There are 3 nested groupings, the coarsest first. Each group lies inside one group of the grouping before and may be the whole of it. The rows also spread widely along 8 directions, which tell nothing about the answers.
Some rows, each with its group in each grouping after it:
[ -9.3  -8.4 -28.8  -0.5   1.7   4.3 -13.7   0.9  -2.8  -7.4  -6.8   8.9
   3.8 -15.6   0.3  12.2  -0.3  -8.8  -2.9  11.6   4.9 -17.5 -10.6  11.8
  -7.3   3.5  21.8 -31.3  -1.8  -6.6] | dak j_728 j_998
[-10.1   8.3  13.5 -18.2   4.2 -12.6  -3.0  14.6   7.0 -24.1  11.1   7.9
 -16.8 -13.0  22.8   5.4 -14.8  18.8  -9.1  -4.1 -13.5  -6.7  -5.7  -1.0
  12.6 -17.6   0.6  10.2 -17.0 -17.2] | rom j_283 j_678
[ 15.2  -8.9  -6.9  -2.7  10.3  -4.2   6.8  15.1  -4.7  10.8 -13.8  -2.3
   1.7 -18.5 -11.4   1.0 -17.9 -12.6 -11.7  -6.0  -4.6   7.0 -10.2  29.6
  -5.9  15.2  16.3 -11.4  -3.4  18.4] | dak j_661 j_267
[-21.9  21.5 -11.8  14.6 -40.7  17.0  47.3  -9.2   5.6  40.9  29.3  18.7
  12.6 -11.7  19.2  15.8  32.6   2.3  -8.1 -14.2 -13.2   3.0  19.5   3.7
   1.5 -24.9  78.8  36.3  20.2  16.7] | lida j_979 j_336
[-17.8   2.7  -0.2 -12.4 -26.8  16.4   2.9   3.8   6.3  -1.8  27.1   5.6
  21.0 -13.9  21.5   4.9  21.4  -0.4  -8.1  14.4 -14.3   9.7 -13.7  -4.3
  17.8 -28.3  50.2  28.4 -15.1  13.0] | rom j_283 j_294
[-15.9   2.3 -13.1   5.3 -16.2  12.7   7.6   1.1   2.3   3.6   5.3  18.4
   3.6  -9.0   8.1  15.3   6.0  12.9  -3.6   2.1  -4.9  -5.6  -4.6  -5.0
 -10.1  -8.3  32.3  11.1   9.8   1.9] | dak j_728 j_262
[-13.1   3.8   1.2  12.0  -2.7 -15.2 -17.6  -4.0   4.0  -4.8  -4.3   4.1
 -16.6   9.9  12.0  11.5   3.9   8.9  12.6  -7.2   9.1 -16.3   6.4 -11.7
   1.5   0.4 -18.0 -12.1   4.4 -30.7] | lida j_979 j_782
[-15.7  -7.7 -31.5   2.0  -4.0  15.5 -14.1 -28.8 -14.8 -12.7  17.6   3.6
   9.1  -3.8   4.7   3.1  14.6  -5.3 -10.9  16.6  -1.8  -1.2 -14.8 -12.4
   6.9 -17.8   4.5  -1.8  -2.9  -2.4] | rom j_817 j_822
[  0.1   5.3  17.0   6.4 -17.3  -6.3   8.1  10.7   2.8  19.5   6.1  10.0
   7.0  -6.3   8.6   4.5   2.8  -9.1   2.1  -6.2  -6.3   2.8   4.6   3.5
   8.7  -3.9  23.9  10.1   3.3   1.9] | rom j_913 j_859
[ 13.3 -11.8  -5.9  12.2   7.1   0.2 -12.8 -18.3 -12.9   4.3 -11.3  -2.8
  -7.5  16.4 -11.6   0.0  -7.5   2.9   3.0  -2.0  -0.4   5.8  -7.7 -11.0
 -13.4  19.7 -37.6   1.5  18.2  -6.5] | dak j_661 j_758
[ 12.6  10.9  22.3  -1.1   9.0 -19.2  26.9  20.0  22.1   8.6   4.7   3.5
 -21.1  -6.3  14.9   2.5 -16.4  28.4   4.2 -20.9 -10.7  -8.9  16.6  -4.7
  -2.0   0.2   0.0  18.2   5.9  -2.6] | rom j_817 j_892
[ -1.3  -1.8 -10.4  -2.9   3.2 -17.3   1.6  16.8  17.9  -5.1  -1.6  11.3
  -5.0 -25.9  19.6   8.2  -2.3   2.3   2.3   5.4   1.6 -33.4   8.5   8.7
   1.8  -6.9  31.2 -25.0  -8.0 -12.0] | rom j_913 j_426
[ -4.5   9.0  32.6 -16.0   6.0 -24.8  -8.6  20.0  13.0 -15.1   5.3   3.6
 -20.5   0.8  17.8  -0.6 -14.3   9.0   2.2  -8.8  -8.1  -8.5  -2.4  -2.2
  17.8  -8.2 -15.3  13.0 -12.7 -22.1] | rom j_154 j_959
[  8.2 -15.0 -33.3 -10.5  26.5   7.0 -13.0  -5.3   0.9 -21.7 -10.7 -10.9
  -3.8 -12.8  -6.5  -0.1 -10.1   6.7  -4.8  19.9   6.5 -19.2 -15.3   3.1
 -10.4   1.9  -0.3 -33.5 -13.5   4.0] | dak j_728 j_692
[ -4.8  -2.2   5.3 -16.8  11.8 -17.9 -33.4  16.2  22.0 -24.9  -5.3  -1.5
 -13.1  -3.2  20.9   6.0  -1.8   5.5  18.6  14.7   3.8 -32.3  -9.1  -6.8
   7.0   1.4  -3.8 -13.3 -17.3 -18.7] | dak j_661 j_462
[  0.9 -20.7   4.5  10.1  -4.6  -6.9 -31.4   1.9  -6.8  -3.0 -16.7  -3.4
   8.6   4.1  -8.2   4.9   0.2 -18.5  11.0   6.2   7.5   8.0 -12.8   0.6
   6.4  13.7 -23.8 -24.0  -6.6 -16.6] | rom j_283 j_133
[ 12.2  -1.9 -25.9  19.1  -8.2  20.8  34.0 -36.2  -2.3  25.4  19.1  -0.9
   8.0  11.6  -3.1  -2.7  21.5  12.8  -2.4   0.9  -9.0   1.7  14.6 -24.7
 -10.9  -6.3   9.7  21.5  27.9  20.2] | rom j_817 j_251
[ -8.7 -13.0  10.7  -0.5 -11.1   4.8 -21.1  15.1   8.0  -4.0  -3.7  -8.1
  12.6  -4.3   8.2   6.3  11.9  -0.2   7.1   6.9   6.4  14.6 -13.7  -0.4
  10.4  -8.2  20.6  -2.3 -21.2  11.0] | lida j_979 j_325
[ 16.0   9.8  16.1   0.7   8.5  -3.1  19.4 -23.1  -6.1   8.0  14.7 -18.8
 -12.5  28.6   0.2 -14.2  -4.1  18.1  -2.6 -19.2 -10.5  22.6   6.1 -21.5
   8.6  -7.3 -38.7  40.0  11.0   3.2] | lida j_534 j_520
[  4.7  14.5 -34.2  -3.4   3.3   4.7  19.8 -37.9   5.7  11.0  33.5 -11.5
  -4.4   3.4  11.1 -11.4  26.1 -12.5   4.6  11.7   0.0 -40.4  13.8 -14.2
  13.1 -15.3  19.6  -5.0   7.6  -5.5] | rom j_817 j_251
[  4.3   3.2   0.3  -6.4  -3.0  10.1  22.3  -5.3   9.2   5.5  22.7  -3.5
   2.7  -3.2  12.5  -2.8   8.1  15.7  -6.4   2.1 -15.4   5.9   1.0 -14.6
   6.3 -18.7  20.8  32.6  -4.4  22.5] | rom j_817 j_251
[ 21.0  -5.6   6.0   5.0  17.7 -19.3   7.8  19.7  27.7   9.6 -20.8   0.8
 -16.4  -1.6   8.1   6.3 -13.4  21.1  19.1  -8.7  -0.1 -29.2  14.3  -0.6
 -17.3  19.9  -2.2 -10.8  10.1  -3.9] | dak j_661 j_267
[ 32.9 -43.2 -43.4  22.3  19.4  13.4  -8.4 -16.2  10.2   3.8 -29.1 -13.4
  18.4  -2.2 -15.8  -3.0  11.0   6.1  12.9  28.7  14.2 -16.4   5.3 -15.6
 -28.7  15.7  -5.0 -48.3   5.4  16.3] | rom j_913 j_426
[ -7.6  -7.3   2.2  11.5  -4.6 -11.7  -9.5  15.1  -1.8   3.2 -14.9   4.7
   3.9  -6.1   0.9   8.6  -0.6  -5.7   3.8 -10.3   6.6   4.0   1.6  12.8
   3.5   7.6   2.1 -19.8  -2.7  -7.5] | lida j_534 j_520
[ -7.5   5.3 -13.4  16.0  -8.7   4.7  19.2 -19.1 -16.6  11.1   6.7   9.2
  -0.7   3.2  -1.2   5.3   3.0  13.4 -14.9 -18.4  -7.2  17.1   5.3  -2.6
  -4.9  -8.3  -3.3  14.9  18.4  -1.6] | lida j_534 j_520
[  9.3  -1.0  11.4  23.3 -16.6  -5.0  15.1  -2.5  17.2  34.2  -1.4   4.3
   5.3  16.3   1.7   2.2  21.5  -5.6  26.4  -6.7   1.6 -14.8  22.4 -15.0
  -3.1  12.1   7.2   5.3  26.5  -8.7] | rom j_154 j_959
[  5.0  22.1  19.2  -2.9  -2.8  -6.3  19.4 -14.5  -3.6  16.4  23.3 -14.7
 -14.4  15.7   6.6  -9.3   0.5  -2.5  -2.6 -19.2  -9.3  11.6   6.9  -6.6
  17.9 -10.8  -8.5  32.5   4.3  -1.0] | lida j_979 j_782
[ -4.1  -9.0 -20.8   2.9  14.2   0.7   2.2  -1.2 -13.2 -18.8  -4.2  16.5
 -11.8 -19.2  -0.4  11.0 -22.0  28.8 -27.9  -7.1  -7.6  10.2  -9.1   3.6
 -15.4  -5.3 -11.2  -7.3   0.6  -3.6] | rom j_817 j_892
[ 22.5 -13.8   1.3  -4.5  16.7 -16.1   4.8  25.7  18.5   1.3 -17.6  -7.4
  -2.5 -17.4   4.3  -0.4 -11.5   3.6   9.3   1.0   0.2 -17.1   5.6  13.6
  -1.2  11.3   8.1 -31.1 -12.6   0.6] | rom j_283 j_294
[ 12.6   7.2  18.5 -18.5   4.8 -19.9 -19.1   3.3  21.3   0.6  14.2 -25.1
   0.9   4.9  16.7 -16.9  14.9 -35.5  27.0  18.0   9.4 -36.9   1.3  -6.2
  34.9  -5.0   7.4 -14.6 -22.3 -13.3] | rom j_913 j_859
[-17.0   3.0 -20.3   9.6 -17.1  -1.0  -0.5  -5.3   9.4   7.8  14.0  12.5
   5.0 -10.1  16.6  10.3  23.4 -12.0   9.6   7.9   5.2 -31.0   9.5  -2.2
   6.3  -7.0  33.8 -15.1   4.7 -11.3] | rom j_817 j_251
[ 12.0  23.7  11.7 -16.0   5.2 -12.7  10.6  -4.6 -15.0  20.6  18.8 -17.0
  -9.5   1.4 -11.5 -14.6 -13.1 -45.9  -1.4 -12.9  -2.2  -5.2  -6.7  25.2
  28.7   9.3   3.2  -0.7  -1.9  -2.1] | dak j_728 j_692
[-21.2   2.8  -7.2  12.5  -7.7 -15.1 -14.6  -0.5  -5.7  -4.5  -5.4  12.0
  -5.9  -2.0   8.4  13.2   4.6  -0.9   3.6 -10.7   8.6 -11.7   4.3   5.3
   4.4  -0.3  -5.6 -21.0   4.4 -29.1] | lida j_534 j_520

New rows. What belongs after each?
[ 17.6 -11.5  13.4 -29.9  42.9 -13.9 -29.0   7.0   3.9 -44.8   0.8 -25.5
 -20.8  -0.1   3.9 -14.8 -32.4  16.0  -9.2   8.9  -2.5   6.2 -26.1  -8.0
  14.7  -7.9 -50.2  -2.5 -35.6  -2.5] | rom j_817 j_892
[ -9.6  13.3  15.7   0.1 -21.1 -17.9   1.0  14.0  -7.2  19.6  10.1   8.8
   2.7 -12.6   6.6   4.1   1.2 -35.9   1.2 -12.4  -4.4  -2.2  -0.2  27.3
  23.9   4.4  21.7  -6.8  -0.3 -17.9] | rom j_283 j_294
[  3.7  27.5  23.3   2.2 -10.0  -8.0  10.5 -23.9  21.0  18.9  27.6  -6.1
 -18.2  40.9  20.6  -4.4  16.9   7.5  35.2  -6.6  -6.0 -30.8  17.1 -44.8
  11.4  -1.1 -17.5  42.2  30.3 -27.4] | dak j_728 j_998
[-37.7  -4.9 -18.9  -3.8 -27.3  12.8 -36.1   6.6   0.0 -11.2   7.6  17.9
  22.8 -16.3  12.8  19.7  22.1 -27.2   5.7  25.3   8.2 -14.9 -23.1   7.7
  11.4  -7.9  50.2 -19.3 -12.2  -9.8] | dak j_728 j_998
[ -2.7   1.4  -9.5   6.9   0.2   0.6   3.9 -18.7   5.9  -0.4   7.0  -6.6
  -3.7  14.5   8.9  -2.0  16.3  14.1   7.5  -1.7   2.5  -8.9   8.6 -20.2
   1.8  -9.0  -9.7   5.1   7.1  -9.0] | lida j_534 j_520
[ 26.6  13.0  19.1  -0.4  -1.3  -9.6  30.1  -4.5   8.4  39.1  21.9 -21.2
   1.6   9.2  -2.7 -18.2   8.4 -29.0  17.0 -12.1  -6.4  -5.2  14.8   0.0
  22.8   5.8  10.4  18.1   7.0  15.3] | rom j_817 j_822
[ -1.3  -2.5  19.1   1.4  -2.5  -5.0  -6.6  18.9   0.1   1.6  -9.7   9.8
  -3.9   1.3   0.2  12.5 -17.9   8.1  -0.1  -9.9  -7.9  15.2 -10.1   1.9
  -4.2  10.0  -5.3  11.7   4.3   0.2] | dak j_728 j_998
[-11.1   1.0  -8.0  13.1  -2.3  -9.6   1.0   1.7 -10.0   1.4  -1.7  21.8
 -11.8  -9.4   3.0  13.7 -10.8   9.9 -10.1 -14.4  -4.8  -0.9   3.5   5.4
  -5.0   2.0  -7.2  -6.8  11.0 -15.4] | rom j_817 j_251
[-43.5   6.7 -11.8  -4.5 -36.6  15.0 -40.5 -17.5 -18.6  -8.9  28.3   0.8
  22.1  -1.5  11.9   7.9  33.6 -41.6  -4.2  18.9   7.7  10.1 -27.5   3.2
  33.2 -25.9  31.0   1.1 -19.4  -9.7] | lida j_979 j_782
[ 13.3 -10.9  -6.3  10.1  -0.1  -1.1  -9.5  -5.5  -1.4  15.0 -10.8  -6.2
   3.3   7.0  -9.6  -0.2   2.8 -14.8  11.9   4.0   4.2  -5.2  -3.4   0.5
  -6.9  21.3  -6.4  -9.8  11.3   0.2] | dak j_661 j_758
[  7.8 -16.8 -30.1   1.1   5.2  17.0 -11.5 -26.1 -21.7  -5.3   3.7  -7.2
  16.2  -8.0 -11.8  -7.7   5.6 -16.7 -19.3  20.1   0.2  11.5 -17.4   1.8
   1.7  -7.5   1.6 -16.3  -8.0  13.3] | rom j_913 j_859
[  5.2 -31.5   2.7   3.1  10.7   6.3 -17.4  29.0  13.2 -19.1 -31.3  10.2
   3.5 -11.7   2.9  17.9 -21.3  43.4  -5.5   4.6  -6.2  20.9 -19.1  -4.0
 -28.0   7.4  -2.9   7.7 -10.2  21.0] | dak j_661 j_267
[ -6.0  -6.8  20.6  12.9 -13.4 -14.4  -9.8  28.6   1.3  11.1  -9.8  14.6
   3.5 -11.7   2.3  14.1  -8.6  -8.1   6.9 -12.9  -0.6  10.7  -2.4  11.1
   5.3  10.5   6.1  -3.3   0.1  -2.9] | rom j_817 j_822
[ -7.1 -20.4   6.4   0.4  -0.2 -12.6 -32.5  37.0  23.0 -19.6 -23.7  13.5
   6.1 -23.5  19.0  15.7  -3.2  12.0  12.2  16.0   7.7 -19.3  -5.7   2.6
  -3.7  -2.4  20.2 -32.1 -23.3  -8.9] | rom j_913 j_859
[  6.3  -8.2 -11.0  -3.6   6.3   1.7  12.8  11.8  15.5   3.6  -4.9  -8.3
   2.2 -19.1   8.8   2.1   4.5  11.9  -3.2   1.1  -0.3  -6.1   2.8   9.6
  -1.1  -8.6  36.5 -14.9 -15.4  18.0] | lida j_979 j_325
[  3.1  -6.8  -9.8  -4.9  14.3 -14.1 -20.9  -5.9 -12.9 -16.0  -1.2  -0.7
  -9.4  -7.7   0.7  -3.1 -14.6 -11.6  -9.3   5.2   1.8  -6.7 -11.4   5.1
   7.7  -2.5 -21.1 -23.7  -8.3 -17.8] | rom j_913 j_426
[ 28.1 -23.0   3.8  13.7  12.4  -5.5   9.2  19.0  11.6   9.6 -27.3  -2.2
   1.7  -6.5  -8.9   3.5 -14.0  15.4   8.3  -5.2  -1.8   4.6   7.3   3.1
 -18.1  20.0  -9.3 -19.4   1.3   9.6] | rom j_283 j_678
[ 10.0 -11.6 -21.9  10.0  -9.1  20.8  18.6 -10.4  -3.4  23.4  10.3  -7.0
  25.2  -9.2 -10.5  -3.0  17.8 -16.5  -5.8  10.3  -3.2  11.6  -1.5   5.2
   0.2  -1.8  36.3  -1.7   1.4  35.0] | rom j_817 j_251
[ -4.3  -4.3  26.8 -16.3  13.9 -28.1 -41.0  18.2  25.0 -32.0  -3.8  -7.3
 -17.9   7.5  22.0  -2.5  -3.9   1.4  24.7  11.7   8.7 -31.6  -6.9 -16.4
  21.4  -3.8 -30.2 -14.7 -22.7 -37.6] | rom j_154 j_959
[  4.4 -27.2 -22.7   9.9  12.6  -2.0 -20.1   3.6  11.1 -18.8 -24.5   3.9
  -1.0  -8.5   5.8  12.3  -0.4  25.6   8.4  15.5   6.9 -19.6  -0.6 -10.6
 -18.4   6.8 -14.4 -37.5  -3.3 -17.0] | rom j_283 j_294
[ -7.8   9.5  36.2  -9.2 -24.3 -14.8 -16.1  33.5  22.3  17.2   6.4   1.7
  10.8  -2.7  16.4   7.6  10.7 -31.1  26.2   0.9  -2.7  -6.8  -6.4   9.4
  23.1   7.6  36.6  14.8 -11.5   2.6] | dak j_661 j_462
[-18.0   4.8  -5.8  -5.5  -0.7 -21.3 -28.2  14.6  -6.9 -10.6  -6.5  16.4
 -11.9 -17.9   7.7  13.8 -12.0 -22.0  -4.4  -3.4   5.1 -21.6 -13.2  28.8
   7.6   7.3   8.8 -28.0  -6.1 -27.3] | dak j_661 j_267
[  4.0  14.2   2.4  -3.3   2.9  -7.3  -0.1 -29.4 -16.8  10.7  20.6 -21.7
 -11.9  18.6  -1.4 -12.8   5.2 -24.0  -0.5  -8.5   2.4   2.3  -1.1   0.0
  23.2  -6.4 -21.2   7.4   3.4 -12.6] | lida j_979 j_336
[  0.3  10.6  -7.8  -9.9  -3.9  -1.8  -0.5 -25.9  -3.3   1.9  26.5 -12.4
  -1.4   7.1  10.8 -10.4  15.7 -18.0   3.1   9.5  -4.0 -17.0  -2.3 -10.5
  23.1 -12.0  -0.6   4.2  -0.7 -17.5] | rom j_283 j_294
[ -2.6   7.0 -18.1  24.3  -6.0  -4.4  25.9 -18.9 -16.2  21.9  -1.6  11.1
  -5.7   3.4  -6.4   6.0   2.7   3.2  -8.4 -24.9  -1.8   1.9  17.5   7.4
  -9.3   4.3  -3.6  -5.2  27.0  -9.7] | lida j_534 j_520
[-28.0  35.8  -7.5 -13.2 -12.4  -7.4  26.0 -15.3  -0.4  -1.4  39.5  11.2
 -15.2  -8.2  29.8   3.1  12.4   7.5 -15.2 -14.8 -13.3 -18.0  11.2  -0.8
  21.9 -35.6  31.6  26.4   1.4 -18.6] | lida j_534 j_520
[-41.2  15.7 -29.4   1.4 -24.6  15.6  -8.5 -38.7 -19.8  -6.6  34.3  11.9
   0.8  -0.3  18.3  10.0  28.7  -3.3 -17.4   5.0  -1.7  -3.1  -8.4  -9.2
  15.9 -35.2  24.4  12.2   4.6 -20.1] | lida j_979 j_325
[  3.2  -3.5  -8.1  -6.6   3.3  -5.5  -1.7   2.1  -4.6   1.9   2.7  -3.2
   4.0 -12.7  -4.5  -5.0   1.9 -27.9  -6.6   4.2   1.0  -8.9  -5.6  19.4
  13.5  -0.5  13.8 -21.8  -9.4  -3.2] | rom j_154 j_959
[-29.2   7.8  -2.4 -14.0  -9.5  -2.7 -23.8  -1.9   3.2 -25.6  24.5   9.6
  -3.7  -7.7  25.1   7.6   9.6   1.1  -4.0  12.8  -2.5 -13.2 -14.5 -10.1
  21.4 -24.9  11.0   6.8 -18.2 -16.6] | rom j_817 j_251
[-14.3   8.1  -8.9  -5.0  -6.2  -1.7   0.1 -14.7  -8.2  -4.7  18.4   9.1
  -4.1  -3.1   7.2   0.6   6.2  -8.8 -13.6   1.3  -7.5  -4.8  -5.0   1.0
  12.1 -16.4   5.7   5.1   0.8 -15.4] | rom j_154 j_959
[  2.3 -24.3 -26.7   1.9  15.5   8.4 -18.7  -5.7  -2.6 -22.5  -8.5  -1.8
   3.5 -11.0  -1.3   2.9  -2.6  13.0  -7.7  17.6   3.8  -0.7 -14.1  -6.0
  -7.5  -3.7  -8.5 -23.8 -13.5   6.8] | rom j_817 j_251
[  4.8 -29.8  -1.3  28.2  -2.2  -9.6  -3.5  40.1  15.0  12.2 -45.4  13.2
  13.2 -17.4  -6.0  20.5  -4.8  15.3  12.2 -12.0  10.2   5.5   9.5  18.4
 -24.1  23.8  14.2 -38.4  -0.5   9.7] | lida j_534 j_520
[ 14.1 -13.7  -7.6  -1.7  11.9  -4.3   5.2  12.9 -10.7   6.2  -5.9  -5.6
   5.7 -23.4 -12.9  -2.9 -16.4 -17.2 -14.2  -4.1  -3.4  14.2  -9.8  26.9
   5.3   6.6   9.8 -18.8 -13.4  21.1] | rom j_817 j_822
[ 26.8 -29.1   3.1  -1.2   8.9  11.9  -1.5  16.0   8.3   2.3 -15.0 -13.9
  22.3 -11.9  -6.7  -5.7  -4.1   3.2  -3.8  17.2  -2.9  21.9 -12.2   0.9
  -5.6  -0.3  16.3  -4.7 -20.4  40.1] | rom j_913 j_859
[ 21.6 -18.1   7.2   3.1  13.0  -7.3 -31.1  -1.4  19.2  -0.2 -16.1 -20.2
  -0.8  21.8  -1.8  -4.4   6.6  -4.0  34.1  16.7  11.2 -18.2  -4.9 -20.7
  -2.8  22.5 -28.9 -13.1   0.3  -3.7] | dak j_661 j_462
[-12.0  37.5   1.9 -15.2  -4.6 -11.8  29.6 -18.7 -15.9   5.8  45.2   9.0
 -23.7  -6.7  16.0  -4.1  -6.1  -7.5 -25.5 -22.0 -21.2  -4.9   4.7   7.8
  27.1 -25.0   8.4  32.1   6.1 -14.1] | rom j_817 j_251
[  3.1   7.7  23.7 -16.3   9.6 -17.5 -22.9   3.8  13.6 -12.5   6.7 -10.1
 -17.1  14.3  16.0  -3.4  -7.4   0.2  15.6   1.8  -1.0 -15.2  -9.8 -12.0
  14.8   1.1 -21.5  15.8  -7.2 -16.4] | dak j_661 j_267
[ 19.4  -7.0  19.1 -11.2   6.0   2.4  -3.8   6.3  -5.1   5.4   0.5 -16.7
   2.4   4.8  -8.8 -10.2 -14.4  -8.4  -4.6  -2.2 -10.2  27.3 -19.3   3.9
   5.7   9.8 -10.3  23.2  -7.9  23.2] | dak j_661 j_758
[ 15.2   2.7   9.4   8.3  -0.5   7.9  11.8 -24.7  -5.5  18.5  11.5 -21.5
  -2.6  25.3  -5.5 -10.3   6.6   2.2   2.1  -9.3  -4.1  21.8   2.9 -18.2
   5.6  -3.1 -21.8  27.0   8.4  11.1] | lida j_979 j_782
[ 29.1 -24.7 -11.3   4.3   5.7  12.8 -23.4 -14.8   8.4  13.8  -8.1 -32.8
  23.3  19.9 -16.4 -12.5  22.6 -29.6  28.0  29.7  12.6  -4.2 -12.6 -12.5
   0.5  22.0  -6.8 -16.0  -3.6  23.4] | dak j_661 j_462
[-33.9  18.6  24.8 -17.2 -11.1 -20.1 -24.2   9.3   5.4 -27.6  21.1  18.8
 -18.8  -0.8  31.1   8.8  -2.4   7.0  -2.5  -2.6  -8.8 -13.5  -9.5  -9.7
  25.9 -24.7  -7.0  20.4 -11.6 -40.6] | rom j_154 j_959
[  7.9  23.8   8.3   1.5  -3.1 -16.0  26.5   2.9  10.7  29.3  10.1   1.9
 -16.3   3.9   4.7  -0.2  -1.3 -12.7  17.2 -17.2  -0.7 -31.3  18.5   5.8
   5.2   9.6  16.1   3.0  21.7 -12.5] | dak j_728 j_262
[ -3.4  10.5   2.0 -32.6  10.0   3.9  -4.8 -12.8  -6.6 -22.1  37.2 -17.4
  -4.1  -5.3  10.1 -15.9  -3.6  -8.9 -19.5  11.3 -11.5  10.6 -24.1  -3.7
  31.4 -28.9   2.3  25.0 -26.7   8.3] | rom j_817 j_892
[-10.0  17.5  -1.7   4.3  -3.5 -11.5   7.9  -7.9  -3.3   6.8  10.9   4.1
 -18.3   1.1  11.1   6.1   0.4   2.6  -4.7 -16.6  -2.3  -8.6   8.8   2.3
   7.1  -9.2   0.8   0.2   5.8 -19.3] | lida j_979 j_782
[ 31.7   2.5  -1.6   9.8   4.2 -12.7   9.6 -20.6  23.6  28.6   9.3 -22.5
  -0.3  20.3   4.5 -16.6  22.6 -21.9  36.8   9.7   9.9 -44.3  25.1 -23.6
   9.1   9.7  -4.2 -12.5  17.6 -11.8] | rom j_913 j_426
[ 26.4   8.1 -11.6 -11.6  28.3  -7.5  13.9 -28.7   9.5   4.6  13.3 -37.8
 -19.5  15.0   3.0 -22.6   6.8  -0.5   9.1   1.3   4.6 -27.0  11.1 -11.9
  13.6  -6.5 -16.2 -10.4  -3.8  -3.6] | lida j_979 j_325
[  6.5 -12.8 -26.3  11.0   5.8  -0.9  -4.0   2.6  -2.0   9.4 -19.4   3.6
   2.2 -12.3 -13.1   7.7  -3.3 -14.2   7.3   5.6  13.1 -22.3  -0.9  16.3
 -13.7  18.7  12.2 -41.8   7.4  -3.1] | dak j_728 j_262
[ -1.7  -0.2   4.4   0.7  10.9 -19.2 -19.4  -1.7  -5.4 -17.7  -5.1   9.7
 -20.3  -0.9  11.4   4.2 -16.6  11.5  -3.7  -3.0  -1.6 -10.9  -2.7  -6.0
   2.1  -3.3 -31.3  -9.4  -0.5 -30.7] | rom j_913 j_859
[ -6.8   9.6  17.1 -14.8  -7.1  -7.6 -19.9  -6.6  17.2  -4.4  30.7 -17.0
   1.1  13.7  21.5 -10.2  21.8 -22.7  25.8  15.8   3.6 -23.7  -5.3 -22.6
  35.7 -14.8   3.4  14.2 -15.0 -12.4] | rom j_817 j_822
